There are 10 hidden switches. A switch that is on adds its own fixed numbers to the row, and there is some noise. The rows also spread widely along 12 directions, which tell nothing about the answers.
In the rows, 128 means zero.
Known rows, each followed by its switches (1 for on, 0 for off):
[ 85 142 112 127  91 118 141 128 119 107 104 134 166  99 114 140 102 157
 103 161 105 161 114 135 110]
1 1 0 1 0 0 1 0 1 1
[ 96 115 120 125 170  81 141 154  99 147 135 126  97  76 127 120 176  79
 108 169  58 194 106 138  81]
0 1 1 0 0 1 1 0 0 1
[137  97  96 104 118 167 106 125 136 164 180 175  88 116 159 117 141  99
 147 131  82  95 106 100 156]
0 1 0 0 0 0 0 0 1 0
[162 146 145 105 164  83 103  90 104 141 115  94 122 129  98 121 129 149
 151 143  92 112 157 138  71]
0 0 0 0 0 1 1 1 1 0
[130 159 142 165  76 149 157 117 137 105 170 155 166  85 126 119  87 183
 101 142 118 114 115 127 109]
0 1 0 0 1 0 1 1 0 1
[108 159 145 137 138 111 121  89 102 118 137 102 130 189 101 106 109 106
  72 109 137 144 134 139 118]
0 0 0 0 0 1 0 1 0 1
[163 107 170 177 123 121 111 138 157 107 153  90 167 134 144 151 165 131
 102 149 112 188 159 116  69]
0 0 1 0 1 1 1 1 1 0
[130 114 119 121 189 124 129 108  90 124 143 121 119 143 170 132 114 136
 137 120 142 100  92 188 137]
0 0 1 1 0 1 0 0 1 0
[138 156 142 125 153 146 108 124 138 123 116 126 137 157 109 117 117 122
 124 102 133 129 131 158 145]
1 1 1 0 0 0 1 1 0 0
[108  84 106 180 133 108 133 130 141 127 167 136 146 103 135 143 134 131
  74 137 104 166  88 120 121]
0 1 1 1 0 1 0 1 1 0
[121 124 108 149  96 142 117  96 171  86 128 148 143  91  70 126 147 156
 160 107 100  93  71 130 158]
0 0 1 0 0 0 1 1 1 0
[ 47 136 114 126 119 193 134  99 153  97 137 197 159 125 126 136  57 203
 108  97 115 112 114 128 156]
1 0 0 0 0 1 0 1 0 1
[133 146 132 139 164 148 112 117 106 143 119 114 126 156 160 144 115 141
 131 145 136 134 125 174 142]
0 0 1 0 0 1 1 1 0 1
[124 182 135 149  98 104 115  96 160  79 110 144 146  90   4 106 114 151
 107  75  87 108 142 108 116]
0 1 0 1 1 0 0 0 0 1
[135 173 155 165 111 112 144 131 135  69  98  82 187 105 108 148 118 163
 113 142 153 159 119 173 111]
0 0 1 0 0 0 0 1 0 0
[145 108 111 121 153 101 108  94 133 149 154  82 128 129  96 120 148 156
 124 128 145  96 188  98  55]
0 1 0 1 0 0 1 0 1 0
[216 128 186 126 168 122 101 122  90 140 148 103 102 152 166 112 107 154
 140 126  81 104 154 108  85]
1 1 1 1 0 0 0 0 0 1
[ 92 156 129 144  83  94 148  88 129  95 188 130 145 182  64 102 111  95
  35 110 124 158  93  96  96]
1 0 1 1 0 1 1 0 1 1
[162 192 140 153 128 196 124 134 182 123 154 167 150  83 121 154 125 171
 149 129 122 123 156 172 145]
0 0 1 0 0 1 1 1 0 1
[110 154 125 115 111  89 130  79 118 103 138 117 119 134  62  91 157 101
 115 123 100 124 102 132  93]
1 1 0 0 1 1 1 1 1 1
[161 132 123 156  97 180 106 148 161 128 127 133 147 102 168 161 126 163
 156 161 124 128 118 131 169]
0 1 1 0 0 0 0 1 0 0
[ 54 146 110  90 177  83 159 143  77 152 131 135 134 116 132 109 106 101
  70 139  88 166 133 152  64]
0 1 0 0 0 0 0 1 1 1
[148 153 101 105 121 166 111 129 167 144 143 161 119  69 122 133 138 159
 177 134 108  79 149 125 125]
0 1 0 0 1 0 0 1 0 0
[147 126 133 130 111 170 122 131 125 134 168 186 123 111 198 143  99 153
 141 155  60 117  79 130 158]
0 0 1 1 0 1 0 1 1 1
[ 85  84 101 119 166 140 123 109 132 142 146 118 134 113 175 157 110 213
 140 157 131 106 143  98  80]
0 0 1 0 0 1 0 1 0 0
[136 112 125 117 166 158 108 165 131 145 130 184 121 110 178 138 132 106
 149 125  63 140  90 170 167]
0 0 1 1 0 0 1 1 1 0
[150 197 145 125  70 114 146 101 130 123 187 152 139 119 106 109  77 144
  96 152 105 113 120 108  92]
0 0 0 0 1 1 1 1 0 0
[140 125 102 150 131 100 164 130  78 168 195 126 106 113 166 127 111 123
  78 178 124 134  72 134 102]
0 0 1 0 0 0 1 0 0 1
[162 210 132 166 123 146 132 145 190 132 157 146 151  76  50 128 150 121
  98 111 123 146 172 148 113]
0 1 1 0 0 0 1 1 0 1

New rows, each followed by its switches (1 for on, 0 for off):
[175 183  87 185 135 116 146 135 155 153 154 131 147  46  98 159 129 160
 115 167 163 130 109 197 141]
0 1 1 1 0 1 1 1 0 0
[130 141 143 129 203 109 121 151  97 156 121 142 128 144 155 149 109 108
  86 130  76 191 129 175 105]
1 0 1 0 0 1 0 1 1 1
[129 172 160 168  68 113 156 120 119  51 123 113 169 102  99 124 119 142
 107 146 122 152  69 160 133]
0 0 1 1 0 0 1 0 0 1
[116 157 114 137 109 139 126 130 161 105 126 107 162 133 114 148 162 112
 119 150 161 166 128 163 120]
1 1 1 0 1 1 1 1 1 0
[186 205 160 146 119 102 136 116 148  85 139  99 163 117  69 124 134 126
 116 104 140 118 137 171  91]
0 0 1 0 1 0 0 1 1 0
[132 172 178  79 168 117 143 135 103 120 164 149 126 137 157  89  93 124
 121 134  87 131 133 147  74]
1 1 1 1 0 1 1 1 0 0
[122 137  61 109 186  97 142  73 102 186 168 125 106  94 106 121 105 182
 136 145 157  48 129 166  88]
0 1 0 0 0 1 1 1 1 0
[ 97 133  65 160 154  95 124 114 154 138 134 124 139 110  58 131 130 134
  78  97 155 115 116 133 124]
0 1 1 1 1 0 0 1 0 0
[132  92 140 144 137 147  93 143 129 146 137 151 120 129 160 134 122 117
 113 140  76 169 137 110 148]
0 1 0 1 0 1 1 0 0 0
[108 144 104 134  63 138  99 109 140 122 110  95 144 169 107 135 157 101
 120 161 130 150 114 102 147]
0 1 1 0 0 0 1 1 1 1
[115 168 158 160 121 134 136 127 157  86 138 134 190 132  77 116 102 118
  63  80 134 161 156 156 121]
0 1 0 0 0 0 0 1 1 0
[133 143  95 129 123 185 124 108 156 108 140 116 131 111 135 138 145 163
 177 127 194  69 119 163 164]
0 1 1 0 0 0 0 0 0 0
[ 65 107  97 153  93 137 157 130 132 113 152 138 164 100 137 132 104 149
  81 151 154 147 104 124 120]
0 1 0 0 1 0 1 0 0 0
[136 119 135 161 185 126 117 158 128 141 121 145 149 125 133 141 132  94
  86 100 112 178 137 196 135]
0 0 0 0 1 0 1 1 1 0
[ 81 125 156  96 130 102 118 146 112 104 124 127 126 144 150 108 153  66
  99 146  70 196 118 119 100]
0 0 0 1 0 1 0 1 0 0
[132 141 149 141 153 144 109 103 144  95 125 168 148 116  89 122  84 167
 139  79  85 100 123 150 152]
0 1 1 1 0 1 1 0 1 0
[152 123 108 106 127 108 118 151  98 157 146 150  94 107 166 126 131  83
 133 164  59 132  73 126 141]
0 1 1 1 0 0 0 0 1 0
[ 60 139  94 159 107 127 135 155 178 101 117 178 179  78  82 149  93 154
  72 111  99 162 109 113 135]
0 1 1 1 1 0 0 1 0 0
[127 192 126 103 171 113 155 126  98 133 149  89 128 127 118 106 143 102
 104 127 184 119 172 192  70]
0 1 0 0 1 0 0 0 0 1
[114 151 107 162 135 129 142 139 140 141 148 111 166 114 120 152 129 115
  75 152 177 183 156 185 118]
0 1 0 0 0 1 1 0 1 0
[130 138  91 125 143 154 110 129 142 180 164 162 117 124 147 167  74 170
 111 147 117 116 148  99 130]
0 0 1 0 0 1 0 0 0 0
[ 61 154 124 120 175 141 130 111 154  72  96 177 158  85  74 118 100 175
 148  73 110 101 111 184 144]
0 1 1 1 1 1 1 1 0 0
[118 141 108 132 119 167 139 111 152 101 140 192 141  81 115 132 108 186
 152 110  91  84  66 160 157]
1 0 1 1 0 0 1 1 1 1
[102 103  70 116 139  75 143 133 101 171 154 122 103 109 130 132 124 122
  93 175 117 137  86 102  81]
1 1 1 0 1 0 1 0 0 0
[116  90 104 175 121 151  89 162 167 126  95 129 160 125 137 163 165 103
 114 138 111 195 112 143 179]
0 1 1 1 0 0 1 1 1 0
[146 124 110 157 151  96 164  93  85 116 160 112 125  95 139 104 125 153
 125 136 169  80  44 211 139]
0 0 0 1 0 0 1 1 0 0
[144 101 141 167 160 120 100 153 106 141 105 149 120 140 140 142 102  99
 100 118  68 177  80 150 179]
0 0 1 0 0 0 1 0 0 0
[137 138 180 139 139 119 130 151 129  67 108  86 149  98 141 113 195 110
 143 141  98 174 133 155  86]
0 1 1 1 0 0 0 1 0 1
[166 131 132 138 132 130 139 121 129  97 126  95 148  59 148 149 142 195
 186 160 130  95 122 161  96]
0 1 1 0 0 0 0 0 1 0
[ 78 145 109  93  89 156 106 109 144  99 111 134 125 128 117 127 148 137
 166 152 107 114 125 101 130]
0 1 1 1 1 1 1 0 0 1
[113 111  98 154 160 108 142 153 147 138 158 149 124  57  95 129 184 102
 103 126  83 162 114 141  99]
0 1 1 1 0 0 1 0 1 1
[100 123 122 107 120 177 118 143 125 123 121 156 125 120 166 124 126 114
 152 139 114 134 114 150 170]
0 1 0 0 0 0 1 0 0 0
[174 110 138 158 140 139  96 144 167 122 145 138 132 113 122 133 184  93
 123  98  98 146 136 142 132]
0 0 0 1 1 0 0 1 1 0
[153 133 121 106 115 112 144  97 113 102 160 100 121  97 139 113 149 152
 173 150 131  64  96 131  83]
0 1 1 0 1 0 0 0 1 0
[130 139 168 134 104 176 115 158 144  86 104 173 168 115 157 150  92 140
 143 125  65 162 107 149 166]
0 0 1 0 0 0 1 0 1 0
[134 154 120  98 169 157 129 117 181 136 193 179 133  81 110 117 126 170
 153 101 103  69 177 125  72]
0 1 1 1 1 1 1 1 1 0
[101 121 110 168 171 119 124 139 125 149 115  94 162 142 122 140 123 126
  66 127 179 178 160 170 119]
0 1 0 0 0 0 1 1 0 0
[100 116  93 149 177 133 130  82 116 154 149 105 125 120 119 126 125 184
 119 132 171  97 148 156 104]
0 1 0 0 0 1 1 1 0 1
[117 161 125 158 163 157 134 101 136  94 121 166 142 101  83 131  76 183
 128  65 125  82 101 179 169]
0 0 1 0 0 0 0 0 0 1
[ 97 149  85 143 141 120 148  92 114 125 127 112 134  98 116 146 122 185
 136 161 157 104  86 175 125]
0 0 1 0 0 1 1 1 0 1
[ 90 133 130 147 114 155 128 150 142  97 109 146 175 130 136 134 124  98
  95 118 120 181 113 170 166]
0 1 0 0 0 0 0 1 1 0
[134 120 116 158 108 186 115 142 178 144 173 190 157 110 163 169  98 166
 116 140  97 138 128 116 144]
0 0 1 0 1 1 1 1 1 0
[108 139 167 113 140  66 147 178  93 117 123 131 144 100 145 129 102 106
  82 165  44 205 124 114  45]
0 0 1 0 1 0 1 0 0 0
[144 113 136 113 201  91 127 135  82 140 120 125 113 123 157 116 136 104
 140 124  86 123  86 189 107]
0 0 1 0 1 0 1 1 1 0
[140 150 165 106 102 156 111 107 146  95 154 184 117 122 107  93 101 134
 145 105  63 108 115 109 145]
1 1 0 1 0 1 1 0 0 0
[ 86 118  79 164 114 126  97  97 179 138 124 128 150 131  45 140 147 122
  87 111 130 153 147 108 141]
0 1 0 0 0 1 1 1 1 0
[117 118 158 158 124  99 144 146 114 115 162 119 164 133 139 134 110 129
  52 143  89 189 136 104  59]
0 0 1 1 0 0 1 0 1 1
[ 91  74 113 110 131 139 124 141 129 132 147 158 119  90 173 124 133 154
 151 155  64 120  95  84 101]
0 1 1 0 1 0 1 1 0 0
[137 159 136 128 103 130 107 176 151 129 130 158 119 108 127 125 170  60
 112 140  52 185 117 114 133]
0 1 1 1 1 0 0 1 0 1
[162 152  94 121 154 150 131 126 159 158 153 170 114  34  98 139 117 194
 166 133 111  78 141 150 116]
1 1 0 0 0 0 1 0 0 0
[123 154 124 157  86  75 154  99 113  79 134  81 161 120  95 109 127 143
 102 149 166 119  73 147 102]
0 1 1 1 1 0 1 1 0 0
[ 99  83 120 136 114 158  86 125 169 124 130 163 132 129 127 147 111 165
 126 129  76 148 132  61 140]
1 1 1 1 0 1 1 0 0 0
[154 150  95 111 114 160 137 110 165 137 181 156 119  57 119 118 152 156
 171 134 118  64 124 138 119]
0 1 0 0 0 0 0 1 1 0
[127  98 176 145 147 149  92 116 149 112 162 164 139 171 131 104  89 141
  96  78  63 130 149  74 116]
0 1 1 1 1 1 1 1 0 0
[131 119 117 147 173 117 118 113 123 134 129 166 133 109  96 119 102 141
 111  85  93 107  97 173 150]
0 0 0 1 0 0 1 1 1 0
[140  85 159 173 162  83 135 102 121  81 128  66 150 103  94 125 157 175
 110 113 106 146 135 117  42]
1 1 1 0 0 0 0 0 1 1
[170 168 167 151 119 152 126 135 172  95 154 157 144  92 109 131 137 138
 137 122  92 149 112 157 134]
1 0 1 0 0 1 1 1 0 0
[130 140 161 139 198 123 126 142 104 146 145 125 116 131 130 110 144  85
  91 115 106 181 171 172 100]
0 1 0 0 0 1 1 0 0 1
[107 164 154 130 119 131 106 143 169  65  81 124 158 108  71 123 181  93
 134 100  74 175 142 143 125]
0 1 1 1 0 0 0 1 1 1
[134 139 121 118 120 119 108 110  99 145 139 145 111 148 137 135 102 124
 122 153  75 127  98 120 134]
0 0 1 1 0 1 1 0 1 1
[116 161 108 155 141 131 118 153 151 143 111 125 141  98 105 171 149 121
 107 160 119 194 151 155 125]
0 0 1 0 0 1 1 0 0 1
[100 153 124 124 105 101 156  92  65 121 139 125 122 115 144 100  91 139
 113 176 108 121  61 158 125]
0 1 0 0 0 1 1 1 0 1
[ 57 110 118 123 160 110 128 137 130  91  89 106 153 116 114 129 176 110
 121 119 101 168 127 145  89]
0 1 1 0 1 0 0 1 1 1
[150 128 122 131 137 157  85 135 169 168 167 171 121 147 123 136 136  99
 104 115  89 150 166 114 139]
0 0 0 1 0 1 1 1 1 0
[183 132 159 198 136 135 152 141 144 107 185 145 150  56 125 129 139 160
 101 117 117 136 127 167  97]
0 0 0 1 1 0 1 0 0 1
[128  95 143 174 118 144 102 160 141 113 102 165 147 104 144 159 128 124
 112 128  26 191  87 119 162]
0 0 1 0 0 0 0 1 1 1
[100 143  87  81 128 128 164 138 129 122 170 125 115  66 158 118 167 131
 159 176 148  95 102 142  89]
0 1 1 1 0 0 0 0 0 0
[ 74 133 138 132 162 111 144 135  81 113 104  93 167 159 148 130 100 122
  80 139 141 176 138 168  93]
0 1 1 0 0 0 1 0 1 1
[ 97 128 129 129 167 123  85 160 172 111  64 109 159 116  98 155 190  94
 135 131  95 211 175 157 118]
0 1 1 1 0 1 1 1 1 0
[ 72 108  93 112 179 128 128  81  93 140 119 120 114 117 131 131 109 189
 144 138 139  92 129 150 107]
0 0 0 0 0 1 1 0 0 1
[ 86  95 141 103 150 123 118 147 139 123 156 138 119 129 120 105 193  62
  97 115  65 182 160  96  67]
0 0 0 1 0 0 1 0 1 1
[157 160  96 147  94  80 146 112 125 130 127  78 137  69 104 147 141 187
 130 197 135 118 102 122  78]
1 1 1 1 0 0 0 1 0 1
[155 137 145 120 170 124 152 130 116 125 169 131 116  57 145 111 140 173
 156 143  99  92 135 144  64]
0 1 1 1 0 0 1 0 0 1
[ 99 144 121 125 101 153 152 126 160 110 189 177 161 115 123 129  63 187
  82 120 129 110 120  94  98]
1 0 1 1 0 0 1 0 0 0
[ 71 120 114  89 134 173  86 117 150 125 105 161 131 152 142 130 101 157
 156 126  90 114 140  95 150]
0 1 1 1 0 1 1 1 0 0
[148 141 131 144 181  69 142 158 139 125 112  83 156  48 108 158 173 151
 126 157 105 172 160 166  36]
0 0 1 0 0 0 0 1 1 0
[157 116 160 132 188 143 115 168 131 115 116 119 139 116 167 152 164 122
 134 121  96 177 152 173 100]
1 0 1 1 0 0 0 0 1 1
[140 142 129 154 112  98 116 167 160 136 128 164 148  61  85 141 145 118
  97 144  21 187 135  96  85]
0 1 1 1 1 0 1 1 1 1
[ 97 146 119 100 121  55 128 116 105  95 100  84 134 136  84 121 145  99
 110 140 104 147 103 119  80]
0 0 1 1 0 0 0 0 1 0
[103 117 134 157 105 137 120 119 152 118 182 156 129 133 105 122 131 112
  65 112  89 166 137  77 115]
0 0 0 1 0 1 0 0 0 1
